Every row belongs to one group in each of 3 separate groupings. Each group adds its own fixed numbers to the row, and there is some noise. The rows also spread widely along 12 directions, which tell nothing about the answers.
In the rows, 128 means zero.
Some rows, each with its group in each grouping after it:
[132 115  29 211 161  80 107 130  73 103 151 154 113 134 139 159 170 154
 161 118 129  83  47 146 140 157 128 119 148 135 137 113  71 161 139] => z_955 pav z_624
[130  64 153 116 156 128 128 163 135 106  83 127 104 125 129 153 107  96
 129 112  99  63 170 152 156 163 155 115  68 152 164 190 122 129 118] => z_643 milim z_526
[139 131 156 149 102 128 139 139 138 169 132 139 180 136 102  69 145 163
 159 129 152 143 115 114 117 146 112 186 127 100 112  67 155 131 100] => z_258 Vema z_527
[119 121 171 133 110 157 137 175 155 147 105 143 163 144 133  76 117 106
 156 126 127 149 141 179 137 189 133 149 117 136 138  89 126 117 119] => z_941 dibi z_44
[102 113 119 136 152 119  91  75 149  96 125 133  92  82  89 170 118 149
 144 129 114 111 164 179 147 105  92 128  82 113 142 140 167  76 113] => z_955 pav z_988
[ 83 129  89 143 151 119  92  73 146 105 133 116 111  55  92  99 131 124
 108 136 125 138 133 149 142 135 142  87 116 192 126  97 140 100 139] => z_643 dibi z_624
[ 77 141 116 102  63 149 176 144  79 135 119  96 136 107 149  89 127 150
 123 186  99 121 130 149 134 132 131 121 104 132  93 137 177 118 142] => z_941 Vema z_988
[ 85 107 146 117  99 130 115  84 131 138 106 102 131  79  82  97 117 194
 138 129 134  76 164 107 128 127 103 165  82 125 105 140 212 106  89] => z_258 milim z_527
[116 189 144  61 115 150 123 128 156 135 126 113 165  89 139  67 152 107
 102 130  96 192 124 145 115  79 165 104 129 145  90  83 145 140 120] => z_643 Vema z_181
[110  87 118 170 152  91  74 128 140 131  86 124 151  99  92 166 133 148
 148  95 143  46 113 145 152 140 122 140 102 150 130 102 111 109 100] => z_258 dibi z_526
[135 142  79 126 127 143 187 125 116 102 134 119 133 117 143 148 182 160
 118 144 157 131 158 134 123 131 140 109 109 153 144 121 174 130 109] => z_941 Vema z_44
[181 127 118 140 171 139 103 131 153  90 131 150 101 178 164 194 146 116
 142 100 132 161 127 163 136 109 117 105 127  94 159 108  70 135 123] => z_955 Vema z_181
[145  85 137 200 138 131  73 125 144 141 131 165 113 155  91 109  89 126
 140 110 157 131 100 130 153 166  95 151 125 119 148  90  84 101 158] => z_955 dibi z_44
[130  98 146  97 107 183 151 100 140 117 137 147  72 159 146  75 120 164
 146 127 136 150 190 112 117 182 100 143 101 107 142 160 175 146 113] => z_955 pav z_527
[109 151  91 109 162 126 142 124 139  96 136 142 125  85 140 105 169  93
 123 137  90 156 127 178 133 142 167  85 117 166 134 126 135 142 114] => z_643 Vema z_527
[166  75 166 162 123 137  77 115 159 132 109 133  85 141 100  94  69 127
 149  86 151 115 118 104 138 149 128 155 112 132 166 125  99 117 154] => z_955 milim z_988
[151 109 144 131 100 127  84  94 134 127 104  88 104 138 105 202  82 175
 117 135 159 113 145 107 143  45  89 124 107  81 119 100 124  73 143] => z_258 Vema z_988
[109 127 138 127 104 131 132 140 124 150 117 135 164 119 124 113 149 156
 157 138 131 115 124 148 132 136 102 154 110 111 103  93 154 133 105] => z_955 Vema z_988
[142 134 138 119 145 158 128  94 142  86 144 124  70 126 126 135  78  88
  80 168 107 205 170 163 143  93 126  73 106 123 154 132 114  65 184] => z_643 pav z_181
[161 129 181 123  91 152 110 134 122 145 150 129  99 160 112 115  58 129
 146 146  94 170 123 142 123  79 111 163 115  38 134 140 125 102 146] => z_643 Vema z_988
[145 122 138 175 109 146 171 106 113 134 136 121 137 139 103 127  88 131
  68 202 186 183 163 115 159 106  81 109 100 133 127  63 128  49 209] => z_955 milim z_181
[120 131 172 123 138 137 140 109 180 140 126 135 164  92  82  90 127 132
 139 125 149 158 185 158 129 140 118 164  95 134 141  84 180  79  96] => z_258 pav z_526
[181 138 160 125 145 126 114 187 155 122  96 130 152 130 126 156 103  83
  92 115 118 144 125 157 145  86 169  97 111 132 151  97  78  95 159] => z_941 pav z_44
[120 131  84 135  96 139 103  93 101 117 157 120  75 114 129  80 121 168
 141 111 115 120  78 105 117 129 133 131 136 138 117 155 141 154 138] => z_955 milim z_44
[117 101 125 133  96 140 105 108 126 108 115  91 102 141 155 169 108 166
 196 124 130  95 147 164 133 141 117 141 117 105 136 119 127 103 103] => z_258 Vema z_526
[130 127 116 118 144 126  97 123 131 130 139 150 106 126 107 112 144 139
 130  96 106 121 102 126 121 109 128 135 126 109 122 147 131 162  97] => z_643 dibi z_988
[ 92  63 130 157 137 110  91 159 133 122  71 143 137 129 134 152 126 114
 159 122 118  53 122 176 171 194 109 131  97 149 135 119 100 122 123] => z_955 Vema z_988
[156 129 113 148 164 121 109 129 118  86 155 153  85 121 133 110 114 104
 164 111  66 140 114 183 127 144 152 133 115 110 173 172 105 132 139] => z_955 pav z_624
[141 112 163 139  61 160 139 153 114 147 121  95 129 172 149 134  75 143
 168 160 151 147 136 145 134 126 113 143 124  94 116  73 108  91 153] => z_643 milim z_44

New rows, each followed by its group in each grouping:
[152 148  63 209 152  77 121 150  85 130 149 146 166 118 121 130 167 131
 143 122 136 112  27 143 136 120 144 137 145 139 120  76  72 144 145] => z_955 milim z_181
[124 129  90 165 117 113 123 103 107 115 144 112 119 100 116 126 126 149
 145 146 138 127 110 139 129 119 139 119 131 145 132  88 124 105 147] => z_643 pav z_624
[ 93 127 116 155 110 127 152 101  83 143 157 135 131 117  75 133 130 190
 121 180 126 117 134 132 131  94  63 166  83  74 103 154 203  98 114] => z_643 milim z_181
[130 139 115 149 127  96 106 135 121 111 112  93 162  82 127 147 133 138
 178 118 103  88 110 177 130 114 158 140 117 132 133 100 126 106 109] => z_258 Vema z_624
[116 154 126 142 105 130 108  71 121 147 176 130 117  81  65  43 110 157
 121 140 119 166  97 104 114  93 119 175 121 110 121 131 189 115 131] => z_643 Vema z_181
[166 101 160 113 112 154 134 146 136 132 124 140 104 166 133 116 109 136
 153 112 133 136 152 125 124 132 130 149 119  92 149 132 118 137 119] => z_643 pav z_988
[130  97 100 157 139 134 192 148  99 106 144 140 108 141 145 118 144 118
 173 146 128 112 145 166 135 197 146 137 108 143 164 152 134 138 120] => z_643 milim z_526
[ 81 129 141 148  90 156 137  97 131 174 169 148 138 125  79  50 116 161
 134 172 151 185 133 134 126 150  74 172 122 102  95  75 177 102 122] => z_643 dibi z_526
[185 176 161 119  73 162 169 128 102 116 160  85 120 133 158 101  72 128
 162 157 103 196 140 161 112  80 148 145 120  80 138 110 135  86 170] => z_955 milim z_181
[141 104 122 160 124 122  92 118 117 124 121 122 118 130 119 149 108 156
 143 113 135 101 125 128 141 119 113 132 115 118 133 110 110 116 138] => z_955 dibi z_624
[188  95 138 157 162 110 137 162 138 115 110 141 124 144 117 170 111  88
 117 123 140 121 134 140 153 117 145 120 104 125 175 122  76 108 149] => z_643 Vema z_988
[ 95 108 143 141 117 139 114 119 162 155  89 129 173 109 101 100 145 159
 114 121 183 117 149 122 142 155 104 142 111 167 108  60 151 115 112] => z_941 dibi z_181
[143 147  81 160 134 106  88 107 121 121 145 123 125 121 126 177 154 171
 164  99 144 113  86 145 129  89 124 130 140 113 117  79 106 134 106] => z_955 dibi z_526
[139  93 177 131 108 156 108 167 128 128 103 137 114 167 162  82  89 109
 187 102  91 109 120 164 135 190 137 158 112 108 148 154  93 147 130] => z_955 milim z_181
[162 109 160 122 134 138  84 123 148 102  97 112  92 118 139 134  65  91
 126 112 100 131 146 156 151 123 157  92 105 139 153 125  82  92 171] => z_955 dibi z_527
[131 133  76 117 121 152 177 139  74 105 150 130  90 161 168 120 151 132
  93 165 112 147 115 116 129 124 135  84 127 125 117 160 118 165 152] => z_643 milim z_181
[147 159 111 154 175 101  58  98 159 125 147 155 120  80  69 103 125 113
 104  88 111 156  72 140 137  74 138 120 127 131 129  99 107 116 136] => z_955 dibi z_988
[139 111  83 203 127  93 132 118  64 108 138 121 116 117 109 183 111 165
 153 166 130  85 116 151 148 116 103 138 103 105 146 124 123  82 164] => z_955 pav z_624
[126  79  99 187 118 132 121 127 106 116 133 149  86 153 148  70 106 109
 158 142 134 130  93 139 151 232 131 124 139 163 153 110  78 135 179] => z_955 Vema z_527
[122 126  95 155  97 134  91  85  94 107 162 106  58 124 131  83  69 141
 131 149  94 147  91 126 127 128 136 112 145 119 131 143 106 105 187] => z_258 pav z_624
[121 117  76 151 164 115 137  96 122 118 150 162 119 123  94 144 179 168
 111 136 150 124 129 119 134 127 100 129 110 123 127 127 159 144  97] => z_643 Vema z_527
[174 105 109 156 187 114  93 104 158  97 131 147  78  95  99  97 115  91
 103  72 130 127 117 111 142 147 178 103 111 192 189 145  96 137 154] => z_955 dibi z_526
[123 169 108 135 144 122  96  94 139 104 146 130 108  82 107 131 106  97
  97 152  97 181 105 178 146  66 131  82 123 131 122  93 105  74 178] => z_955 pav z_988
[114  98 107 177 178 105  91 139 128 138 150 192 111 134  73  92 155 147
 146  81 107  80  71 125 130 163 119 179 101 110 151 194 141 180  80] => z_941 milim z_526
[183 111 167 139 154 151 129 194 136 144 129 187 136 201 144  86 129  72
 113 113 109 177 103 137 139 156 121 138 123  93 148 127  64 167 148] => z_955 Vema z_181
[103 102  75 138 145 115 143 125 106 116 115 137 127  99 124  99 181 138
 125 117 124  74 109 117 133 173 151 127 108 176 135 158 150 172 105] => z_643 Vema z_181
[138 135 139 120 106 122 111 122 111 150 121 119 133  99  97  89 113 162
  97 120 125 107 107  77 126  81 130 134 104 122 102 130 149 136 143] => z_955 milim z_527
[120 120 135 139 110 142  87  87 135 136 139 131  83 126  90  81  98 174
 120 109 136 129 110  93 124 117 114 146 115 113 122 147 153 132 130] => z_941 milim z_527
[ 96 164  89 107  93 128  86 100 125 105 128  75 122  92 160 167 134 153
 158 126 112 130 100 175 126  76 149  98 137 137 104  87 127 109 115] => z_941 Vema z_526
[135 111 137 149 168 119  67 112 167 120 122 160 119 127  98 148 130 137
 151  93 130 118 134 161 140 133 103 138 107 108 139 110 116 120  97] => z_955 dibi z_527
[155  89 143 187 114 117 116 139 134 121 111 111 113 130 121 129  75  99
 173 134 148 120 108 163 153 159 153 135 125 147 162  77  70  81 169] => z_643 milim z_988
[199 140  91 142 159 127 166 124 134  83 143 134 108 129 153 136 159 114
 143 113 140 157 141 137 123 140 174 104 123 151 177 113 107 142 135] => z_955 Vema z_527
[193  97 153 153 112 147 158 120 128 134 129 120  99 156 107 104  87 149
 129 130 171 140 163  86 127 137 124 152 113 107 166 121 130 102 150] => z_258 dibi z_988
[166 159 181  84 136 141 137 148 157 136 136 137 146 112 109  99 119 101
 119 123  91 181 154 144 118  77 156 135  97  97 138 125 152 120 112] => z_643 Vema z_527
[151 116 132 156  89 147 119 100 114 125 145 107  86 163 128 121  67 149
 133 157 144 162 126 122 137 120 105 123 133  94 125 102 104  86 176] => z_258 milim z_527
[111 126 121 172 127 118  91 112 121 113 139 128 118 121 122 164  87 109
 154 165 109 150 114 203 160 118 105 121 115 109 134  89 101  62 162] => z_955 Vema z_526
[146 158 129 110 163 131 168 147 137 140 153 156 146  86  88  33 149  81
  62 125 100 174 113 107 122 115 181 113 105 168 136 147 149 149 135] => z_643 milim z_526
[125  90 170 118 142 135 166 170 136 140  85 151 147 129  99 129 124 121
  84 144 127  98 186 136 150 136 114 131  64 126 144 159 166 108 123] => z_941 pav z_988
[171 126 140 120 144 146 104  83 183 121 134 119 112 103  95  83 125 131
  88  96 172 177 152  73 119  99 153 113 128 172 153  84 128 129 140] => z_643 Vema z_624
[100  65 119 194 137 118  94 143  96 142 124 169  96 142  74  93  91 141
 122 131 112  67  93 127 152 188 102 165  94 118 148 194 136 125 144] => z_941 dibi z_44
[124 114 117 127 114 139 116 114 115 156 144 140 119 145  99  91 147 184
  93 119 150 127 110  59 119 101  98 141 124 113  96 125 146 171 116] => z_643 milim z_624
[139 120 119 133 149 130  53 108 171 112 117 134 107 107 120 122 126 129
 142  64 133 121 104 135 131 131 147 117 136 159 138  95  94 137 114] => z_955 dibi z_44
[112 190 104  85 133 157 158 139  97 127 178 157 124 125 143  63 174 135
 106 142  56 185 117 149 108 107 123 113 119  87  94 166 167 179 110] => z_955 dibi z_624
[181 138 154 117 140 155 150  97 162  83 142 111  89 101 134 127  92  94
 148 125 121 186 194 173 130 118 161 119  93 139 193 132 147  75 146] => z_955 Vema z_526
[147 121 200 116 161 129  79 134 173 149 114 149 146 127  61 152  91 117
  70 118 118 153 161 127 143  42  97 128  79  81 122 120 130  91 125] => z_643 milim z_624
[141 147 133 131 105 139 116  91 117 143 169 137 106 118  91  89 112 169
 143 131 116 155 113 116 113  85  99 175 113  68 123 142 178 121 125] => z_955 Vema z_988
[126 120  93 121 121 147 139  96 116 113 161 141  83 122 114  59 150 175
 146 107 112 121 125  98 103 166 131 162 119 118 145 190 189 171  92] => z_258 Vema z_44
[135 121 132 142 104 144 129 143 122 173 147 155 136 140 104   4 125 130
  94 123 140 165  79  63 118 155 141 145 149 149 108  97 108 170 158] => z_643 pav z_624
[ 80 114 172  53  81 159 124 149 137 141  71 109 149 123 162 128 131 156
 145 128 108  96 177 157 137 130 105 120  92 117  84 114 162 132  93] => z_955 pav z_988
[161  82 118 164 124 139 116 136  96 112 136 144  69 202 153 176 103 155
 157 130 129 107 119 134 143 141  90 130 116  66 142 156  84 138 143] => z_955 milim z_527
[207  96 173 140 112 142 134 125 139 136 105 112 118 161 119 169  90 158
 113 118 191 131 182  81 138  92 108 132 101 100 151  88 116  97 151] => z_955 dibi z_527
[ 76 146 134 139 158 131 108 114 136 152 153 182 145 108  62  78 138 112
  60 167 106 182 106 147 145 100  79 120 102 110  90 125 151 110 135] => z_643 milim z_181
[137 113 122 174 108 119 134 137  86 141 141 135 149 160 116 164 127 175
 152 162 140 114 124 138 139 112  70 160 104  70 119 106 136 108 132] => z_955 Vema z_624
[155  66 129 186 104 129 119 104  98 117 127 119  73 150 119 134  69 169
 177 134 152  84 148 121 144 176 103 162 105 107 166 141 127  98 154] => z_955 dibi z_527
[146 146  65 152 141 105  67 106 109 105 139 120 106 127 129 222 146 175
 143 101 129  97  82 143 133  54 114 107 134  92 116 110 102 127 111] => z_955 dibi z_44
[112 160 103 147 146 103 114 130 139 121 131 121 157  70  99 116 147 119
 131 119 116 122  94 172 136 106 164 121 114 163 129  98 137 112 116] => z_941 milim z_526
[127 103 171 120 115 133 133 175 135 145  99 140 157 133 132  98 131 138
 198 101 102  81 138 167 131 169 130 181  92 101 132 137 148 149  82] => z_955 milim z_988
[117 125 146 128 132 113  36 128 162 151 107 133 134  85  95  60 101 112
 114  66 108 105  60 115 137 117 160 133 124 170 111 108  94 149 132] => z_955 milim z_526
[114 122 109 144  92 160 164 103 105 115 134 110 110 172 162 190 120 171
 132 194 172 166 172 157 151 117  60  97 115  94  97  66 128  80 156] => z_955 milim z_527
[141 115 120 183 149 122 103 125 163 124 130 146 118 121 103  92 118 105
 139 105 156 150  92 150 140 157 152 132 132 164 155  85  90 114 146] => z_941 milim z_988
[102 103 152 134 113 138 165 134 132 155 108 124 168 108 102 110 130 138
 126 159 160 121 179 140 145 156 112 144  90 150 123  81 169  92 113] => z_643 dibi z_526
[130 183 154  96 104 146 147 112 143 150 154 124 156  69 102  16 128 131
 126 126 101 182 136 128 107 112 155 149 112 136 111 100 190 129 121] => z_955 dibi z_527
[123 117 101 165 191 103 110 175 130 132 105 170 171 140 106 184 184 130
  91 114 138  91 110 150 156 118 108 103 104 132 122 106  97 143 102] => z_941 dibi z_624
